The first 7 rows are patterns. Each new row is the sum of 2 different patterns, raised or lowered, with some noise. Before adding, each is slid sideways (what falls off one end comes back at the other), maybe read backwards, and multiplied by a number that may be negative. Names go in the order of the patterns.
Some rows, each with the names of its patterns after it:
[ 0.25  0.77  2.20  2.74 -0.80 -2.10  0.63  2.59 -2.82  1.88 -2.58  0.58
  0.25  1.51  0.54 -0.17  0.63  1.60 -1.22  0.41  1.54 -1.40 -1.63  2.66
 -0.08  0.89 -1.94 -2.91 -0.88 -1.09  0.90  1.36  0.51 -1.15  1.43  1.48
 -1.05  0.10 -0.98 -1.35  1.46 -1.48  0.53  0.11  1.07  0.51]  Q862
[ 0.19 -2.08  3.07 -1.19 -1.24 -1.15 -0.63 -0.66 -0.13  2.23  0.88 -0.60
 -0.45 -0.61 -2.62 -0.56 -0.31  1.81 -0.53  0.80 -0.89  0.76 -0.14 -2.04
 -1.88  3.10 -0.67  1.44 -2.98 -0.26  1.22 -0.58 -0.13 -1.20  1.82  0.79
  3.71  1.02  3.50 -1.76 -0.83  0.80 -3.08  0.48  1.05  2.33]  Q164
[-2.06 -0.29 -0.16  2.46  0.79  0.42 -0.39  1.24  0.18 -1.02  0.51 -1.36
 -1.27 -2.77 -0.02  0.66 -0.39 -0.65 -1.45  1.64  1.10  0.75 -0.42 -1.45
 -1.39 -0.39  0.67  1.60 -0.82 -1.47 -0.55 -0.44  0.90 -0.01  2.98 -2.03
 -2.62  0.24 -0.75  0.14  0.57  0.21  0.24  1.25 -2.31  0.14]  Q708
[ 0.67  0.86  0.02 -0.53 -0.58 -2.49 -0.43 -0.96 -0.75  0.65 -0.28  0.74
 -0.07 -1.91  0.74  0.78  2.02 -2.94 -1.53  0.18  1.63 -2.67 -0.02  0.27
 -1.46  0.45  2.41  1.13  0.61 -0.32 -1.67 -1.39  0.64 -1.04 -0.49  0.07
  0.59  1.03  2.38 -2.56  1.70  2.24 -2.79  0.42 -1.36  1.05]  Q788
[-0.18  2.43 -0.46 -0.71 -1.45 -0.13 -0.25  0.18 -1.80 -0.03  0.38 -0.51
 -1.30 -1.82  1.34 -0.12 -0.10  1.93  1.34  0.45 -2.61  0.80 -1.17 -0.64
 -0.14  0.06  0.61  2.07 -1.42 -2.01 -0.13  2.21 -0.32  0.78 -1.83 -2.56
  0.69  1.37 -2.67 -1.51  1.32 -0.69 -0.69 -3.32 -3.49 -2.27]  Q550
[ 0.56  0.64  1.17 -0.31 -1.98 -0.94 -0.95 -1.36  0.88  0.20  2.30  2.28
 -0.76  1.16  2.16  1.40  0.25 -0.68 -0.86 -2.29 -1.36 -1.07  0.16 -0.30
  1.98 -1.54 -0.27 -0.48  0.72 -0.14 -1.41  1.98  1.05 -3.38 -1.87 -0.40
  0.47  0.58 -1.82 -0.01 -0.43  0.03 -2.32  0.88 -0.21  0.21]  Q330
[-0.69 -0.94 -2.43 -1.01 -1.64 -0.18 -2.51  0.40  2.08 -1.47 -1.00  0.33
  0.45  0.97 -1.41  0.53  2.89  1.10  2.94 -1.03  0.67 -0.46 -1.81 -2.30
 -1.07 -0.73  1.31 -0.78 -0.77  0.01  0.17  0.00 -1.43  1.30  0.36 -1.58
  0.51  0.18  1.92  0.78 -1.62  0.61 -0.33 -0.14  0.93  0.94]  Q799

New rows. What belongs after each?
[-1.82 -1.94 -1.93 -0.27  1.99  0.67  0.96 -0.16  0.70  0.24 -3.75  0.37
 -0.32 -0.68 -2.50 -0.41  0.70 -1.10 -3.75 -4.34 -1.11  1.99 -2.23 -0.29
  1.17  0.33 -0.17 -1.55  0.75 -0.34  0.11 -1.51 -1.80 -2.68 -0.53 -1.84
 -0.39  1.77  1.38  0.61 -2.24  1.37  2.59 -0.52  0.57 -1.61]  Q330 Q799
[-1.01 -0.23 -0.74 -2.62  1.35 -2.01 -0.79 -1.00  2.22  0.13  0.10 -0.37
 -1.50 -0.80 -0.79  0.41 -0.66 -2.08 -0.41 -1.84 -0.62 -1.57 -0.69 -0.04
  1.87  0.29 -2.70 -2.45 -4.23  0.59  0.24 -0.71  0.09 -1.52  1.00  0.38
 -2.38 -2.18  0.69 -1.20  0.36 -0.48 -1.29 -0.59  2.70  0.56]  Q788 Q550
[ 0.89  0.16 -0.32 -0.67 -0.49  1.49  1.01 -1.19 -0.48  0.05  0.86  1.57
  0.79  1.48 -1.77 -0.39  1.05 -1.45  0.07  1.38  3.29 -2.34 -2.09 -1.40
 -0.73  1.14  1.13 -1.32 -0.39  0.67 -1.93  0.31 -1.12 -0.97  1.33  1.47
 -0.45 -1.16 -0.48  0.80 -0.92  0.10  1.00 -0.96 -1.55 -2.31]  Q708 Q550
[ 0.31  3.50  0.42  2.24  0.29  2.80  1.17  0.56 -2.47 -1.12  1.89  2.76
  1.89  1.56  3.70 -0.38  3.11  0.17  0.31 -0.65  3.94 -0.18  1.37  2.53
  3.49  1.69 -2.43  3.41  2.22 -2.07  4.81  1.93  6.38  4.69  3.92  1.28
  0.79  0.03  2.28  2.35 -2.16  1.76  1.86  4.33  0.82  0.91]  Q862 Q164
[-0.09 -0.84 -0.88 -2.49  0.10  0.09  3.32 -1.78 -0.49  1.57  1.68 -1.02
  1.66 -0.52 -0.19  0.62  1.48  0.98  2.13 -2.24  1.77 -2.64  2.19  0.20
 -2.32  1.20  1.82  2.65  2.32  1.21  1.03 -0.28  0.85  0.46 -2.00  3.64
 -0.51  1.41  0.85  0.22  1.13  1.59 -1.10  1.44  1.50 -0.40]  Q862 Q164
[ 0.66 -3.65 -0.73  1.54 -3.02 -0.09 -1.50  1.25  0.99 -0.98 -2.61 -1.29
 -1.06 -1.24 -2.53 -0.68 -0.11  1.73  1.19 -2.38  0.74 -0.03 -4.45 -0.49
 -1.34  0.34  0.40  0.62  0.00 -3.57  0.27 -2.74 -2.92 -2.36 -1.80  1.85
 -1.75  0.19  0.32 -4.82 -1.16 -3.13 -0.08 -4.31 -1.13 -0.67]  Q164 Q788
[-1.81 -1.82  0.01  0.87 -3.26 -2.06 -1.24  1.16  2.78 -2.14 -1.05 -1.56
 -1.07 -3.08  0.01 -1.98 -3.14  0.28  0.45  0.60  0.52 -2.47 -0.82 -2.28
 -0.63 -2.49 -1.63 -1.17 -1.20 -2.10 -1.66 -1.95  1.82 -0.02 -4.88  1.66
 -3.41  1.87 -0.98 -0.61 -2.24 -1.68 -1.16 -3.16 -2.51 -0.53]  Q862 Q788
[-2.54 -1.03 -1.78 -1.79 -2.99 -1.27 -2.89 -2.79 -2.69 -0.85 -1.46 -1.81
 -2.07 -2.47  0.12 -1.13 -3.64 -2.45 -0.77 -1.41 -3.21 -4.26 -4.21 -2.85
 -1.10  0.20 -1.90 -2.60 -3.61 -1.47 -1.18 -1.51 -2.63 -2.52 -1.76 -4.00
 -1.37 -1.26 -1.35 -1.45 -1.98 -1.22 -1.25 -1.83 -4.05  0.00]  Q708 Q550
[ 4.35  2.66  3.62  0.99  2.74  4.28  5.23  4.26  2.77  3.80  0.96  3.85
  6.46  0.17  1.53  5.72  5.85  0.55  2.25 -0.19  3.57  4.32  3.27  0.54
  1.40  2.78  2.97  3.31  4.95  1.88  5.23  1.89  0.62  0.15  1.89  3.34
  0.79  5.76  2.43  1.91  3.38  1.01  3.51  1.82  2.65  2.81]  Q788 Q550
[-1.26 -2.07 -2.62 -2.25 -0.47 -2.17 -1.04 -1.21 -2.01 -3.03 -1.85 -0.74
 -0.60 -0.73  0.06 -0.82 -2.13 -2.23 -1.11 -0.18 -3.21 -1.68 -0.04  0.25
  0.43 -0.29 -2.76  0.08 -3.99 -2.31 -4.20 -2.17 -0.56 -2.58 -3.06 -3.24
 -0.28  0.88 -3.34 -3.27  2.00 -2.34  1.21 -1.00  0.28 -1.65]  Q862 Q799
[ 0.70 -2.60 -0.80 -0.02 -2.84  0.43 -2.33 -1.66 -0.50  0.64 -0.72 -1.85
 -1.69  1.52 -1.74 -0.43  1.90 -0.57 -1.52 -0.97 -0.08 -0.99 -2.55 -2.88
 -1.26 -0.94  1.68 -0.79 -1.91 -1.63  2.14  0.10 -0.81 -2.13 -3.46 -0.99
  1.46 -3.90 -1.48  0.47 -0.52 -0.91 -3.23 -2.92 -0.94  1.21]  Q862 Q550
[ 0.59  1.85  1.19  2.77 -0.18  1.43  1.98 -0.27  2.30  2.54 -0.62  0.04
  2.97  2.11  3.31  0.65  1.08  0.50  3.66  2.64 -0.29  2.47  1.74  1.31
  1.10  1.01  1.75  1.11 -0.48  0.46 -1.50  1.42  1.88  1.93  3.12  4.59
  3.41  2.50 -0.90  2.74  1.65  1.24  1.40  1.76  3.23  1.75]  Q550 Q799
[ 0.81 -3.53 -0.95  1.94 -1.33  1.16 -0.91  0.55 -2.85 -0.16 -0.11  1.12
  2.87  1.95  1.22  0.76 -1.14 -1.41 -2.88 -1.30  1.88 -3.05 -3.06 -2.16
  1.24  2.07  0.35 -0.83  3.59 -0.07 -1.53  0.26 -1.12 -2.43 -1.09 -1.63
  1.97  0.95  1.21 -0.83  2.09 -0.53 -0.85 -0.41  0.49  0.75]  Q788 Q330
[ 0.32 -0.31 -1.37 -1.85  0.13 -5.35 -0.41  3.97  0.21 -0.15 -1.62 -2.09
  0.25 -1.37 -1.81  0.73  0.73 -0.15 -0.70 -1.14 -3.67 -2.30 -2.49 -0.49
 -0.53 -0.46  0.52 -0.42 -0.71 -0.17 -0.72 -3.07 -1.05 -1.79 -2.42 -1.08
 -2.75 -1.56 -0.97  1.17  1.27  0.95 -0.97 -1.42 -4.16  0.86]  Q708 Q330
[ 2.15 -1.25 -0.90 -1.62 -0.76 -1.83 -1.30 -2.14  0.10  0.42  0.93 -3.68
 -0.91 -2.80  2.13 -0.15 -0.61  0.15  0.03  0.18 -1.10 -1.89 -5.44 -1.07
 -3.45  0.38 -0.53 -2.23  2.61 -1.67 -3.57 -3.61 -2.91  1.48 -4.12  0.34
  1.27  1.47  0.19  0.18 -1.52 -2.46 -1.22 -0.41 -0.66 -0.40]  Q164 Q799
[ 1.17 -1.35  1.00  1.29 -0.15  1.22  0.41 -1.36  0.08 -1.32 -1.07 -1.11
  1.68  1.01  1.39  0.24 -2.60  0.19 -3.06  2.81  2.68 -1.94  1.85  2.04
  1.62 -0.23 -0.17 -1.28  0.17 -0.30 -2.11  0.30  0.89  1.94  2.86  0.82
 -0.72  1.69  1.79 -2.75  0.73  0.83  0.18 -4.08  3.15 -0.41]  Q862 Q788
[ 0.99 -0.17 -0.06 -0.38 -3.10 -1.02 -2.56 -1.56 -4.86 -3.16 -1.23 -3.09
  1.67  0.81  0.16  0.33 -0.82 -0.74 -1.87 -1.48 -1.27  0.25 -1.34  1.45
 -3.16 -0.57  0.78  3.46  1.06 -0.93 -0.22 -0.48  3.33  0.16 -4.14 -0.34
  1.09 -0.32 -1.39 -0.59 -1.61 -2.80  0.76 -0.15 -1.81 -0.42]  Q550 Q330
[-0.03 -1.59 -2.61 -3.35 -0.26 -1.98 -2.74 -0.07 -1.19 -1.31  0.00  1.15
 -2.79 -1.43 -2.29 -1.41 -2.09 -3.98 -1.79 -0.71  0.18 -1.78 -2.99 -1.84
 -2.99 -2.96 -1.61 -1.85 -1.49 -2.19 -1.51 -3.84 -1.28 -1.29 -0.30 -1.21
 -0.83 -1.61 -1.90 -1.29 -3.67 -3.49 -3.10  0.56 -2.23 -0.77]  Q164 Q708
[ 0.12  0.72 -1.12 -1.28  0.41  1.60 -2.00 -0.08 -1.94 -1.61 -3.34 -1.27
 -1.03  0.82  1.57  1.34  0.61 -0.12  0.41  2.07  1.50  0.76 -0.56 -1.85
 -0.44 -0.40 -1.24  0.72  0.55  0.35 -0.49 -0.74  1.50 -2.19 -0.78 -1.91
 -1.30 -1.57  0.91 -0.46  1.82 -0.47 -0.26  1.12  0.31 -0.24]  Q330 Q799
[-0.15 -1.22 -0.71 -1.56 -0.37  0.26 -0.97 -0.06  0.40  2.44 -0.65  0.57
 -2.85  1.65 -0.07 -1.20  1.39  0.70  0.05  0.13 -1.76 -0.74 -0.08  3.09
  0.95  0.14 -0.41 -1.57 -1.96  0.66  1.26  1.64 -0.02  0.52  0.70 -1.86
  1.55 -1.98 -2.53 -1.69 -0.03  1.68 -0.52  1.48  1.12 -2.41]  Q164 Q708
[ 0.56 -2.50 -2.37 -3.19 -3.35 -3.03 -1.97  0.12 -1.11 -4.25 -4.39 -3.84
 -1.80 -1.45 -5.45 -0.80 -2.35  0.75 -2.60 -2.91 -0.08 -2.04 -1.35 -2.04
 -0.88 -0.50 -1.87 -5.92 -2.01 -5.48 -1.61 -3.82 -2.55 -1.98 -1.17 -1.98
 -1.96 -4.70 -3.40 -0.51 -1.32  0.40 -2.26 -2.14 -4.63 -2.47]  Q708 Q799
[-2.75 -3.78 -1.85 -4.97 -3.41 -4.58 -2.87 -2.07 -2.27 -1.09 -2.46 -2.29
 -5.43 -0.91 -1.67 -5.63 -1.12  0.26 -3.21 -2.35 -1.59 -2.85 -1.68 -5.63
 -3.55 -3.35 -3.02  0.59  0.27  0.14 -3.38 -1.14 -3.28 -5.04 -1.44 -1.62
 -4.06 -6.90  0.08 -2.24 -0.04 -5.34 -3.81 -1.99 -2.37 -2.48]  Q164 Q788
[-1.07  0.83 -5.79 -2.24 -3.15  2.83 -1.40 -0.81  3.02 -1.72 -0.71 -0.33
  0.68  2.37 -3.10 -0.32  0.00  1.50 -0.39  0.19  0.10 -1.65 -0.11  2.35
 -1.64  1.86  4.16 -1.74  0.58 -2.77  1.21 -0.23  1.52 -0.83 -0.35  1.31
 -0.27 -3.25 -0.17 -1.97  3.24 -0.12 -0.55  0.41 -1.50  1.60]  Q164 Q788
[-3.17  0.67  1.52 -0.01 -0.66  0.30  0.13 -0.55 -1.26 -2.25 -0.80 -1.07
  1.90 -0.64 -0.52 -0.25 -2.42 -1.00  0.75  0.69 -2.21 -0.55 -1.50  1.73
  0.26  0.71 -0.41 -1.59  0.15  0.57  0.74  0.03 -0.93 -0.78 -0.37 -0.26
 -0.17 -1.11 -0.11 -2.05  1.98 -1.33 -1.48  1.50 -3.00 -1.37]  Q708 Q788
